The groups are shells around one centre, one inside the other: the same stretched ball of 5 dimensions in 6 sizes.
In the rows, 128 means zero.
Some rows, each with its group after it:
[150 139 105 113 184 191 126 150  92  96 136 148 171 129 132 104  26  89
 100 223  68 135  91] | k_96
[147 114 101 118 146 138 139 146  91  96 127 156 172 132 133 135  90  77
  93 213 101 145  91] | k_429
[139 140 115 126 153 165 124 157  95 110 122 142 153 116 132 121  71 119
 128 199  80 127 106] | k_597
[ 97 148 128 140 132 162 126 127  94 104 130 124 120 100 124 121  99 144
 148 158  94 113 114] | k_429
[102 157 115 110 162 182 116 137  99 101 125 134 125 106 125 118  57 157
 144 179  78 114 100] | k_597
[ 91  64 163 157  60  68 132 133  95 129  81  54 179 119 100 109 188  97
 168 141 166 106 167] | k_420
[112 137 115 103 174 185 117 135  97  96 124 121 156 121 120  97  35 121
 127 197  82 118 102] | k_96
[ 68 151 128 120 133 161 117 118 100 103 120 112 105  95 116 121  97 177
 167 144 101 101 115] | k_420
[ 98 158 112 103 170 188 114 134  99  98 126 133 125 107 124 114  46 159
 143 181  77 113  97] | k_420
[ 74  64 162 146  68  77 129 121  97 122  82  45 175 119  95 100 175 105
 170 137 167 101 165] | k_429
[104 157 123 131 133 158 119 145  98 114 119 135 113  96 128 134 100 168
 159 162  87 113 112] | k_212
[171 125 101 137 140 136 141 165  89 107 128 173 168 127 143 147 102  78
  94 218  89 151  93] | k_429
[ 93 138 142 149 101 131 120 143  98 125 106 107 118  93 120 129 139 166
 178 141 109 104 136] | k_597
[ 75  90 164 144  80  99 118 134 100 130  80  48 159 107  98  97 154 139
 190 134 146  92 167] | k_96
[138 136 102 123 142 144 134 150  93 102 127 164 144 118 137 147  98 112
 112 198  92 139  91] | k_96
[ 88 109 153 166  59  82 130 140  97 133  92  92 127  95 115 142 200 151
 184 125 142 106 153] | k_420
[ 98  98 144 146  75  83 128 145  98 128  87  94 148 108 114 137 178 134
 169 146 142 112 145] | k_581
[ 75  86 147 124 105 114 123 118  98 110  94  62 168 120  98  94 125 115
 159 152 144 102 145] | k_429
[122  95 122 125 113 106 133 145  95 111 102 117 173 126 120 130 130  96
 128 185 127 129 120] | k_429
[106 137 121 129 117 130 125 145  98 114 111 135 125 103 127 145 127 151
 151 164 106 120 113] | k_96
[114 131 109 107 168 175 126 127  94  89 132 132 156 124 123 107  50 106
 112 198  90 126  95] | k_581
[159 145 107 136 152 163 132 163  91 108 133 166 153 118 141 134  78 102
 110 209  74 139  96] | k_212
[ 85 129 153 153  94 127 119 139  98 128 100  87 125  94 113 117 143 163
 187 134 117  98 148] | k_597
[ 51  89 180 170  36  68 122 125 100 141  74  37 131  91  95 115 218 163
 217  94 168  83 184] | k_581
[130 117 120 119 154 159 125 144  94 104 118 119 175 128 121 102  64  94
 120 201  96 125 112] | k_597
[ 83 153 120 119 135 157 119 128  99 104 121 129 107  97 123 133 100 172
 158 154  97 110 107] | k_212
[138 133 127 152 116 133 130 161  93 123 115 137 145 108 132 136 124 122
 142 178  97 126 121] | k_212
[ 77  80 169 156  72  93 124 128  97 129  84  43 166 111  97  94 166 119
 183 132 154  95 171] | k_96
[137 152 116 135 141 159 124 162  95 116 121 151 134 106 136 135  90 139
 139 187  78 126 107] | k_581
[114  74 156 172  53  63 140 145  92 133  89  82 172 115 113 130 206  92
 158 147 157 118 160] | k_420
[ 77  90 169 164  55  79 124 137  98 139  79  54 147 100 102 115 194 144
 198 120 154  94 173] | k_212
[132  88 133 136 108 105 131 154  94 120  96 103 187 128 117 117 130  86
 134 187 128 126 134] | k_581
[117 134 116 110 174 186 121 133  95  94 129 121 161 124 121  93  35 108
 120 199  83 120 103] | k_581
[121 145 127 142 122 144 123 156  97 121 114 134 129 101 130 135 115 148
 155 169  92 118 119] | k_420
[ 57  98 154 149  59  78 128 117  99 122  90  72 125  97 104 134 199 155
 186 113 159  98 152] | k_581
[144 141 106 115 164 170 125 157  95 104 125 152 157 121 133 123  58 113
 116 210  77 132  96] | k_420
[108 120 134 153 100 120 134 135  93 114 117 118 138 106 123 133 145 121
 145 157 118 119 126] | k_597
[ 75 104 157 138  98 120 117 130  99 123  91  61 150 106 102  97 132 144
 183 139 133  94 155] | k_597
[140 157  98 123 167 180 132 143  91  93 146 174 135 115 141 136  61 113
 103 204  70 138  80] | k_96
[ 78 102 162 161  57  81 124 138  99 137  84  71 133  95 107 129 196 155
 196 119 148  97 163] | k_212
[ 67  98 156 155  63  85 129 121  97 123  94  72 133 100 105 126 190 143
 181 120 153 100 154] | k_212
[ 78 129 148 129 132 162 112 128  99 114 107  75 140 104 107  86  83 152
 175 151 105  93 140] | k_429

New rows. What belongs after each?
[ 79 125 158 165  79 116 124 131  97 128 104  83 120  91 112 121 164 158
 187 123 126  97 152] | k_581
[104 111 128 136  95 100 132 140  97 116 103 119 142 110 121 145 157 130
 149 159 129 121 124] | k_96
[130 119 117 140 116 122 138 144  92 108 121 143 150 117 131 143 130 103
 121 183 111 134 108] | k_597
[120 164 110 124 151 171 121 150  97 108 127 156 116 101 135 139  80 159
 142 180  74 122  97] | k_96
[123 101 148 176  71  90 139 149  91 130 103 105 154 108 122 134 184 104
 153 152 133 120 147] | k_96
[158 131 120 158 126 141 138 160  89 115 129 153 157 116 139 135 112  90
 115 195  90 138 111] | k_581
[106 110 143 132 129 146 120 139  96 115 105  83 169 118 110  89  89 113
 152 173 111 108 138] | k_420
[ 97  67 160 156  59  65 132 139  96 132  79  62 177 118 103 116 192 101
 168 144 163 109 165] | k_420
[115 159 117 124 162 187 120 139  95 102 133 138 128 106 129 114  57 142
 137 182  73 117 102] | k_597
[ 95  83 144 155  66  73 140 129  94 119  98  91 157 114 112 135 192 103
 151 145 156 118 143] | k_581
[ 76 129 126 111 135 150 119 120  99 101 113 103 132 108 112 113  92 150
 154 159 111 107 116] | k_212
[ 84 117 146 136 122 147 121 122  96 110 111  79 149 110 108  92 100 128
 160 154 116 102 137] | k_581
[115  83 146 135 115 121 126 141  94 117  97  73 193 129 107  88 108  84
 143 179 129 113 145] | k_429
[119 157 114 124 142 160 121 152  98 112 121 150 121 102 133 140  91 157
 146 178  81 121 103] | k_581
[ 70 130 154 142 109 145 114 126  99 120 104  73 126  95 107  98 116 165
 188 133 114  91 147] | k_96
[ 69 147 122 108 146 169 116 114 100  95 122 112 114 102 115 114  77 167
 156 155  99 104 108] | k_581
[128 108 119 118 132 129 127 150  96 110 106 122 172 126 122 121  99 103
 128 195 111 127 115] | k_429
[ 80 118 158 157  76 106 121 139  99 133  92  79 127  93 110 122 168 163
 193 125 131  96 156] | k_597
[ 83 102 148 148  68  83 126 138  99 129  87  87 136 101 111 137 186 150
 181 132 146 105 149] | k_96
[ 63 137 147 132 105 135 112 129 103 122  98  85 111  90 109 117 129 188
 195 128 117  91 141] | k_420
[141 166 107 127 169 190 123 155  94 105 137 162 133 109 139 126  51 133
 124 200  61 129  92] | k_420
[135 159 100 110 179 191 123 148  95  96 137 161 140 116 136 123  39 126
 114 207  64 131  85] | k_597
[ 46 118 153 125 103 131 112 113 102 115  95  60 125  97  98 100 126 174
 194 123 132  86 148] | k_96
[ 95 139 118 109 160 176 119 125  97  95 126 119 139 114 119 106  57 135
 136 179  91 114 104] | k_212
[115 133 124 148 104 121 133 144  94 116 117 138 126 103 130 150 147 136
 145 161 110 124 116] | k_212
[ 93 136 120 132 109 123 130 131  97 108 117 136 114 100 125 152 142 154
 150 153 114 119 109] | k_429
[ 89 124 155 163  74 106 123 145  98 135  95  91 122  91 116 131 174 164
 191 127 126 100 153] | k_96
[ 63 138 144 135  98 127 115 129 102 121 100  92 106  88 111 128 143 189
 193 125 120  94 138] | k_420
[116  93 131 141  88  87 136 146  95 119  97 113 162 118 120 141 166 107
 142 167 138 125 130] | k_581
[100  89 155 171  66  86 137 133  92 126 100  82 157 110 112 122 185 104
 160 141 147 112 154] | k_581
[ 76 129 143 125 119 143 112 132 101 118 100  85 130 100 109 107 108 167
 181 145 113  96 137] | k_212
[ 97 109 138 158  70  84 138 135  95 121 105 115 130 102 121 153 193 131
 157 140 140 119 134] | k_429
[ 74 121 139 115 132 151 114 123 100 107 104  81 144 110 106  95  88 148
 166 155 114  99 131] | k_420
[ 87  83 153 161  66  81 137 123  93 120  99  77 156 111 108 122 187 106
 159 137 155 110 152] | k_429
[141 105 140 168  87 100 138 160  91 129 106 119 164 114 127 134 162  96
 141 172 121 128 138] | k_420
[121 154 108 118 152 166 123 147  97 104 126 154 127 107 133 137  78 146
 134 186  80 125  95] | k_212
[142 101 130 163  97 105 145 147  88 116 118 129 168 121 129 135 153  74
 119 181 122 136 124] | k_429
[165 133 104 124 161 161 130 166  92 107 126 161 171 128 139 127  64  90
 103 222  77 142  95] | k_581
[131  68 143 164  71  71 146 144  89 122  98  97 189 128 117 128 184  61
 129 171 152 130 144] | k_429
[ 80  90 145 133  86  93 127 128  98 118  90  78 154 113 105 119 159 128
 165 145 148 107 144] | k_212
[168 112 114 154 114 114 145 165  88 115 122 158 172 125 140 148 134  71
 103 205 105 148 109] | k_429
[164 135  96 113 173 169 131 162  92  99 131 168 171 131 139 128  50  87
  93 229  73 145  85] | k_429
[ 90  74 156 160  44  51 135 138  97 133  79  75 157 109 107 138 220 119
 174 132 168 110 161] | k_429
[156 128  95 109 174 167 132 152  92  93 133 163 175 134 136 123  49  80
  88 229  80 145  83] | k_581
[134  93 143 159  88  96 134 157  93 129  97 103 175 119 120 124 156  92
 145 173 128 123 144] | k_597
[ 70 150 134 115 136 164 108 129 103 112 108  99 112  94 113 111  86 188
 182 145  97  95 125] | k_581
[ 69 110 143 125  95 108 118 129 102 119  90  82 134 103 106 123 146 161
 180 137 136 100 140] | k_581
[ 96  90 146 156  74  86 136 130  94 120  99  90 154 112 112 129 179 109
 155 146 148 115 144] | k_597
[133 122 110 115 162 165 130 138  92  95 129 136 170 129 126 110  58  88
 105 208  91 132  98] | k_212
[124 141 125 148 115 135 129 152  95 119 118 140 129 102 132 142 128 139
 147 168  97 122 117] | k_597
[ 58  86 165 135  87 107 117 118 100 121  84  38 158 110  92  87 143 137
 188 129 151  88 164] | k_429
[100 131 130 116 154 173 116 133  97 105 116 100 152 115 114  92  58 131
 147 178  93 108 120] | k_420
[ 95 138 115 102 156 167 118 130  99  97 119 123 138 113 119 115  65 143
 139 179  94 115 103] | k_420
[116 104 144 138 112 123 120 154  97 127  93  87 171 117 113 104 116 117
 160 172 118 111 144] | k_429
[ 88 130 127 117 125 138 118 136 100 111 105 110 132 105 116 124 108 157
 161 160 110 109 120] | k_420
[128 103 117 117 142 137 131 141  93 101 115 121 180 132 121 112  86  83
 113 201 110 131 110] | k_420
[ 53  94 164 132  88 110 113 120 102 124  82  39 149 105  92  91 142 153
 196 125 147  85 164] | k_429
